The rows come from 5 hidden closed curves, with some noise, and rows from the same curve form a group. Each curve winds through 8 dimensions. The rows are also pushed far along 5 directions, which tell nothing about the answers.
In the rows, 128 means zero.
Some rows, each with its group after it:
[ 88 106  34 116 104  59 113 149 141 153 153  82  76  76 129  93  86  89
 126 134 134  70] => Nifup
[130 122 176  62  67 121 111  87 102 122 149 118 115 166  60 154 202 138
 109 154 144  86] => Nifup
[112 124 111 109  71  61 156 134 148 147 150  94  85 114 102 139 121 113
 120 151 109 101] => Boga
[107 110  86  82  79 140 100 120 126 155 198  91 110 114 131 127  96 137
 129 117 110 115] => Boga
[145 112 108 134 168 114 100 119 121 125 125 167 175  99 113 132 172 109
 123 142 124 125] => fop
[113 113 129 113  96 151 124 121 111 113 180  98  88 103 127 117 116 143
 139 138 139 109] => Nifup
[115 130 161  81  85  56 106 123 131 150 110 111 107 149 105 122 175 106
 101 145 116  72] => Boga
[138 125 135 152 168 107 103 149 157 148  89 164 175 137 157 125 141 108
 105 111 126 143] => Nifup
[134 112  89 157 124  87 158 128 166 151 129  99 121 129 134 112 112 110
 136 113 115 101] => Pud
[131 164 174 182 157 140 206 125 138 111 101 192 125 184 101 137 128 155
 139 139 136 178] => fop
[132 123  23 141 181  45 122 142 168 169 116 158 181 120  82 126 136  72
 134 130  97 114] => Pud
[163  88 151  95  83 148  99  93 132 147 187 120 165 128 130 164 162 131
  95 121 112 123] => fop
[132 142 203 119  77 178 150  90 129 110 137 132 125 153 133 166 142 153
 122 119 146 150] => fop
[134 100 147 140 147 163 106 140 112 111 137 155 138 120 154 129 121 148
 129 111 151 153] => Boga
[119 112 136  97  84  86 110 103 139 151 161 143 131 121 106 143 168 114
 105 141 118 100] => Nifup
[137 108 190 167 123 129 173 119 116 110 108 175 106 166 129 132 152 161
 103 136 163 145] => Boga
[109 131 118 182 142 102 177 145 155 123  98 122  92 125 153  93  95 119
 138 124 140 118] => Pud
[140 136  97 114 172  83  58 129 134 151  60 146 189 137 122 125 178  91
 124 104 131  99] => fop
[132 130 163 129 118 192 117 110 131 113 184 158 157 109 136 165 124 154
 155 109 126 175] => Pud
[151 100  89  89  96  86 126  85 133 143 143 101 148 140  60 152 182  94
 121 138 125  71] => fop
[137 127 100 160 155 122 176 160 155 124 128 124 130 134 113 130  87 104
 134 132 133 148] => Pud
[ 96 123 107 118 149 136 116 149 118 118 152 147 117 103 131 106  99 125
 146 136 123 136] => Guz
[137 110 115 168 166 170 115 134 137 122 127 169 166 117 162 135 110 132
 127  98 156 169] => Pud
[137 104 128 115 123  93  88 133 143 148 125 132 158 103 147 137 155 104
 104 124 114 115] => Boga
[116 129 114  97 112 105  84 124 154 153 150 104 148 113 134 124 135 105
 146 107 101  99] => Nifup
[166 130 127 145 147 131 137 142 127 135 147 147 151 158  92 160 137 154
 140 120 122 163] => Boga
[143 130 216  90  62 120 155  88 125 116 105 122 126 165 105 172 185 129
 101 144 127 116] => Guz
[138 131 203 144 133 106 108 111 142 137  95 183 165 138 152 138 191 132
 103 125 122 136] => fop
[119 143 133 157 140 166 182 130 120  87  98 120 104 117 136 128  95 142
 160 132 141 158] => Guz
[131 129 214 139 137 156 133 152 112 105 126 156 112 170 124 123 144 159
 118 136 158 149] => Nifup
[117 121 141 110 116 243  90 158 120 108 234 109 131  67 186 148  41 154
 157 100 124 196] => fop
[124 129 149 187 130  90 180 132 126 108  85 145  77 129 130 113 136 133
 118 144 172 115] => Nifup
[170 152 156 175 163 138 151 120 127 132  76 165 161 173 134 145 150 144
 103 121 139 163] => Guz
[147 109  67  84 121 131  52 124 141 168 180  72 174  80 156 127 120 104
 133 104  74 103] => fop
[117 117  99  99 135 190  89 122 116 113 155  96 142  93 155 113  99 112
 140 115 133 119] => Pud
[135 136 184 108 100 116 110 131 115 125 124 107 110 120 143 130 153 128
 104 143 125 110] => fop
[123 138 163 128 131 146 107 152  93  95  96 118  97  99 160 119 121 123
 102 143 173 126] => Nifup
[184 111 127 149 107 159 175  86 132 128 174 137 162 143  88 189 150 159
 133 126 113 168] => Guz
[100 153 127 131 185  77  58 153 131 120  38 166 158  78 163 104 159  78
 129 124 143 108] => Pud
[168 139  87 171 194 144 102 168 135 135 110 126 175 104 148 136 112 131
 143 108 117 169] => Boga
[120 119 153 136 122 134 149 146 126 129 162 142 106 128 143 119 103 146
 118 142 109 151] => Boga
[139 126 114 160 142 162 141 163 135 137 178 117 120 107 163 123  70 157
 134 124 103 175] => Boga
[115 130 142 109 127 133 111 136 123 130 139 120 124 113 154 108 117 119
 120 136 108 122] => Guz
[150 135 106 129 110 117 149 122 133 140 154  92 124 101 129 140 118 121
 120 147  90 126] => Pud
[141 139 144 172 157 158 140 134 124 129 110 164 134 165 150 126 110 162
 125 103 151 167] => Pud
[159 130 215 129 134 160  83 120 115 117 109 149 168 121 171 147 177 140
 103 121 130 145] => fop
[145 101 103 156 151 108 139 140 145 144 129 144 146 131 137 120 121 112
 103 127 129 130] => Pud
[161 146 140 146 129 156 162 133 109 119 127 103 113 145 123 139 118 158
 120 144 122 153] => Boga
[113 161 102 146 145  80 140 175 133 143 103 109  84 138 131  97  88 114
 122 134 134 112] => Guz
[ 93 128  88 105 100  69 148 133 115 121  99 106  74 102 109 113 121  96
 108 168 139  88] => Boga
[131 164 151 172 126 167 169 109 108 107 130 152  98 126 149 137  99 166
 143 119 150 163] => Nifup
[ 99 147 107 124 139 114 106 110 117 129  90 139 117 124 135  95 141 119
 126 129 146  96] => Guz
[122 122 107 143 148  43 151 121 165 147  88 155 147 151  89 114 167  83
 128 135 118  87] => fop
[138 106 182 143 157 135 114 131 136 120 103 156 157 159 131 111 179 135
 115 130 139 125] => Nifup
[ 98 135 180 122 120 133 105 127 135 129  98 155 125 150 165 116 133 138
 125 103 143 131] => Boga
[137 138 138 139 126 139 161 145 110 124 167 103  88 123 132 109  99 151
 124 159 101 137] => fop
[ 91 117  86 138 142  97  88 152 128 128 102 129 105  78 168  93 105  99
 120 120 165  99] => Nifup
[151 109 126 159 112 102 185 135 172 148 136  96 121 179  93 135 136 140
 134 125 119 125] => Nifup
[135 114 145  58  69 166 101  95 115 156 239 123 141 156  97 157 134 157
 124 125  87 132] => Guz
[134 126 104 145 193 128  95 157 125 118 103 150 168  87 148 117 127 110
 144 124 118 144] => Boga
[132 142 139 130 137 101 129 125 155 138 101 162 170 131 120 155 150 110
 133 122 108 148] => Guz
[178  88 148 145 136 193 100 107 140 139 187 162 206 119 159 172 141 150
 116  95 115 183] => fop
[167 119 116 125  97 154 177 112 145 141 204  84 140 130 109 164 102 150
 158 123  64 154] => Boga
[102 106 134 153 144 132 145 112 137 111 116 166 127 120 143 101 133 114
 123 135 150 119] => fop
[104 158 131 134 186 163  59 116 125 127  89 197 187 113 169 113 145 125
 142  98 137 153] => Guz
[141 159 143 156 158 156 125 132 109 111 135 162 136 108 141 140 112 145
 153 115 136 163] => Nifup
[196 126 147 157 130 157 165 114 120 126 150 134 158 143 109 178 145 154
 115 135 118 170] => Pud
[126 126 144  76  96  93 114  85 124 127 106 107 136 142  89 128 192  90
 118 145 125  59] => fop
[108 157 182 160 175 156  93 141 128 123  76 197 152 139 193 110 125 145
 124  98 148 169] => Pud
[121 144 121 144  88  41 175 135 134 139  93  97  60 137 104 122 134 121
 112 149 143  85] => Pud
[140 106  71 149 163  96 111 150 165 172 138 145 170 140 137 122 107 112
 132  93 104 136] => Guz
[158  92 135  92  80 110 143  56 157 148 143 120 184 152  89 171 197 117
 132 119  80 102] => Guz
[171 118  83 140 122 119 166 117 173 156 214 111 173 119  78 174 121 124
 172 119  64 151] => Pud
[118 122  62 109 110  85 139 132 120 127 128  91  98  94  93 130 120 100
 128 153 133  94] => Guz
[110 162 126 147 155 176 128 165 104 103 103 121  98 103 178 109  64 136
 121 132 151 166] => Guz
[103 137 185 123 141 174 105 154 116 107 103 138 116 140 170 105 116 141
 105 131 156 148] => Nifup
[149 101 137 141 130 141 138 131 117 112 130 125 127 125 131 140 128 139
 132 119 144 135] => Boga
[149 109 134 171 155 118 135 145 132 120 104 140 134 108 155 122 133 120
 103 136 145 136] => Nifup
[146 115 220 121 135 204  85 109  84  88  98 165 153 136 172 140 169 152
  92 120 177 151] => Guz
[ 75 167  92 176 180 131 124 194 119 118 108 135  68  83 192  68  34 144
 161 116 144 155] => Pud

New rows, each followed by its group:
[144 133 150 133 120 154 123 119 124 130 131 107 130 122 164 125 126 141
 116 124 114 132] => fop
[121 142 130 142 145 143 111 125 106 120 133 144 120 100 150 113 126 148
 141 129 127 136] => Pud
[145 144  90 145 139 116 161 148 117 132 114  90 100 131 116 119 103 133
 122 148 120 128] => Boga
[140  87 161  88  82 115 107  86 113 135 150 138 136 148 107 144 188 133
  99 133 133  94] => Boga
[128 136 149 133 109 137 171 142 107 107 153 121  77 156  78 136 119 158
 134 154 155 138] => Nifup
[141 134 166 141 130 124 139 119 140 132  82 117 131 182 130 117 157 135
 119 115 140 109] => Nifup
[120 130 109 116 123 105 131 144 119 123 132 114 102 140  76 129 135 127
 139 144 149 110] => Nifup
[118 145 111 101 126  98  92 158 130 137 133  94 121  92 130 123 119 105
 141 131 110 108] => fop
[166 109 163 116  89  96 126 102 132 150 139 108 139 138 124 146 181 126
  89 142 104 101] => fop
[155 142  91 165 149 101 182 138 171 158 119 137 161 149 116 151 103 126
 139 118  80 170] => Boga
[ 91 150 179 100  83 133 134 117 102 105  81 123  75 157 130 127 132 142
 115 130 175 111] => Boga
[126 135 134 148 136 108 137  99 131 128  56 170 143 166 117 136 169 136
 122 112 161 126] => Boga
[118 126 130 138 174 127  83 124 134 142 110 195 182 120 155 114 155 126
 120 120 112 148] => Boga
[108 137 145 155  92  61 198 146 148 128 108 126  64 134 111 131 119 128
 116 157 137 124] => Boga
[140 140  72  97  91 135 116 132 136 154 200  53 119 107 101 150  99 143
 165 119  87 124] => Boga
[151 113 104 184 167 147 146 163 144 135 138 134 140 119 163 122  84 137
 121 115 129 169] => Nifup
[151  91 143 116  93  70 164 125 155 151 156 101 121 182  53 135 182 126
 111 157 111  89] => Nifup
[165 139 175 173 139 159 196 136 129 116 101 156 136 174 135 163 109 159
 115 123 131 194] => Boga
[151 121 140 175 120 102 170  97 133 123  92 127 114 126 136 126 161 137
 113 136 140 111] => Pud
[113 126 173  92 121 135 107 139  94  98  97 118 103 137 129 116 141 123
 120 139 158 104] => Guz
[ 99 124 161  94  75  84 120  88 103 126 112 129  79 155  91 112 193 138
 108 153 159  64] => Boga
[ 97 141 156 154 135 105 137 131 107 107  72 159  79 148 123 100 150 148
 122 139 183 112] => Boga
[106 141 117 117  94 138 139 183 131 137 219  62  60  87 151 112  39 148
 156 134  94 141] => fop
[106 138 148 131 118  95 155 137 135 133 122 172 110 151 108 134 128 136
 122 140 129 144] => Boga
[143 140 163 158 112 148 194 137 117  95 139 104  83 107 132 137 103 141
 124 162 134 148] => Pud
[149 133 120 117 136 127  78 142 133 145 146 110 159 110 130 142 142 131
 139 113 110 132] => Boga
[162 130  64 150 161 103 128 132 140 148 142 145 169 115  89 157 135 118
 140 126 111 147] => Guz
[132 131 177 109 108 101 111 130 134 141 124 131 132 151 124 135 160 130
 117 126 116 115] => Boga
[116 127 141 131 107  90 143 130 154 151 125 131 115 161 125 125 128 134
 130 113 117 119] => Boga
[141 134 161 128 124 150 141 123 109 126 154 125 113 150 130 119 125 152
 123 136 115 131] => Pud
[115 129  98 133 135 125 143 136 110 115 142 118  95 105 115 109 113 137
 145 149 126 123] => Boga
[ 79 163 117  97 135 135  60 155 110 116 101 108 105  83 158 100 112 119
 146 124 148 114] => Boga
[104 167 163  70  96 105  92 112  94 118  95 103  99 129 106 120 173 120
 124 153 133  79] => fop
[117 114 117 156 163 121 111 152 113  99  91 137 115  82 152 105 127 109
 125 135 172 117] => fop
[146  94 126  91 127 115  50 117 149 146 129 144 207 105 138 165 169  97
 131  85 116 124] => Boga
[152 145 103 152 133 143 141 157 137 144 195 127 127 129 105 160  85 156
 153 114 119 175] => Guz
[121 130 147 167 149 164 123 137 109  96 106 136 108  92 175 111 117 147
 132 125 164 145] => fop
[123 155 167 124 102 161 150 130 128 119 147 129 118 123 141 154 104 152
 132 132 112 172] => Boga
[115 141  83 133 168 118  96 157 149 155 116 162 167 124 146 127  99 118
 134 104 110 162] => Boga
[110 155  88 112 134 137 117 147 119 119 112  89 110 106 128 122  92 122
 163 118 128 125] => Boga
[144 113 153 222 145  73 230 137 162 132  89 156  95 167 127 104 138 139
 101 155 134 133] => Nifup
[112 161 203 153 132 140 155 106 138 121  84 194 136 175 141 132 151 152
 127 119 136 159] => Guz
[142 116  93 176 130 149 162 146 130 129 173 109 101  94 156 127  71 153
 137 123 126 158] => Pud
[120 136 151 159 138 116 178 145 105 102 135 148  76 124 108 110 123 146
 124 174 142 135] => fop
[141 138 119 143 180 133 116 140 127 114  82 158 171 131 122 140 135 122
 159 105 132 152] => Boga
[139 146 159 138 145 169 108 129 113 108 113 135 147  87 178 134 125 131
 118 133 123 158] => Pud
[120 131 123 140 124 117 135 130 117 126 127 132  97 146 107 122 133 153
 138 128 151 121] => Boga
[139 145 165 150 128  73 147 104 123 131  95 187 131 148 103 142 181 123
 107 143 140 118] => Nifup
[133 135 101 126 152 137  94 139 107 129  91 113 131 116 160 109 115 116
 105 123 140 118] => Pud
[106 137  58 173 183 117 125 158 137 126 127 157 130  72 149 106  84 120
 157 125 129 154] => Pud
[150 135  73 133 151  97  86  97 133 158 122 158 183 114 127 145 150 107
 136  95 117 115] => Nifup
[157 118  91 141 144 142 156 148 162 142 175 116 161 140 106 153  88 113
 142 115 105 158] => Pud
[111 150  57 129 114 133 163 181 148 142 196  73  86  87 130 135  21 134
 168 129  87 167] => Boga
[139 102  66 168 151  85 163 128 175 167 171 159 162 132 106 133 117 131
 156 112  77 148] => Boga
[127 108  35 130  96 111 176 124 151 155 187  83 105 110 111 136  71 129
 144 128  92 130] => Boga
[ 88 132 103  93 133 114  73 147 125 147 127 150 134 121 142 111 114 115
 118 120 127 125] => Boga
[132 134  93 148 159 142 135 166 117 117 112 101 106 126 131 110  91 130
 134 129 150 135] => Nifup
[150 140 104 127 110  98 127  85 127 154 142 142 144 137 107 150 152 126
 127 113 115 110] => Nifup
[131 169 184 158 147 155 171 135 100  88  74 139  92 169 114 121 136 158
 136 143 168 143] => Nifup
[145  88 117 142 118  88 147 114 136 145 136 146 131 149 104 135 155 132
 110 130 129 114] => Boga
[122 118  85  94 145  98  46 114 154 156  84 103 189 109 148 111 167  77
 130  98 113  75] => Nifup
[154 108  94 115 153 118  75 120 140 163 167 142 188 131 113 134 155 126
 142 103  93 121] => fop
[117 111  77 121 148 134  72 165 142 149 162 107 147  74 179 108  80 103
 126 108 111 129] => Nifup
[101 127  85 112 164  68  95 149 131 136 105 157 140 110 100 106 143  82
 127 146 130  98] => fop
[127 153 151 162 176 116 133 181 125 113  59 125 109 153 146  98 110 122
 130 121 159 129] => Nifup
[117 159 113 111 114 137 103 132 126 134 134  99 120  92 163 129  92 115
 136 113 117 125] => Nifup
[119 149 147  93  85 168 126 144  94 123 215  90  69 130 121 133  71 162
 147 127 126 134] => Nifup
[131 144 131 115 143 118 107 101 123 138 106 139 158 131 128 114 169 118
 123 139  98 107] => fop
[115 138  64 148 123 101 165 165 135 140 134  60  64 102 147  90  57 120
 132 142 115 109] => fop
[129 160 102 110 117  91 129 147 122 147 123 101 106 132 107 132 116 124
 120 145 111 120] => fop
[ 71 127 122  91 118 136 131 141 102 102 121 133  82 114 127 103  96 121
 132 151 145 121] => Guz
[151 137  81 168 158 115 147 121 154 157 117 128 159 122 151 122 116 124
 132 115  85 141] => Pud
[169 114  64 121 146  49 123 107 152 168  85 150 198 144  77 162 186  85
 101 133  99 112] => Boga
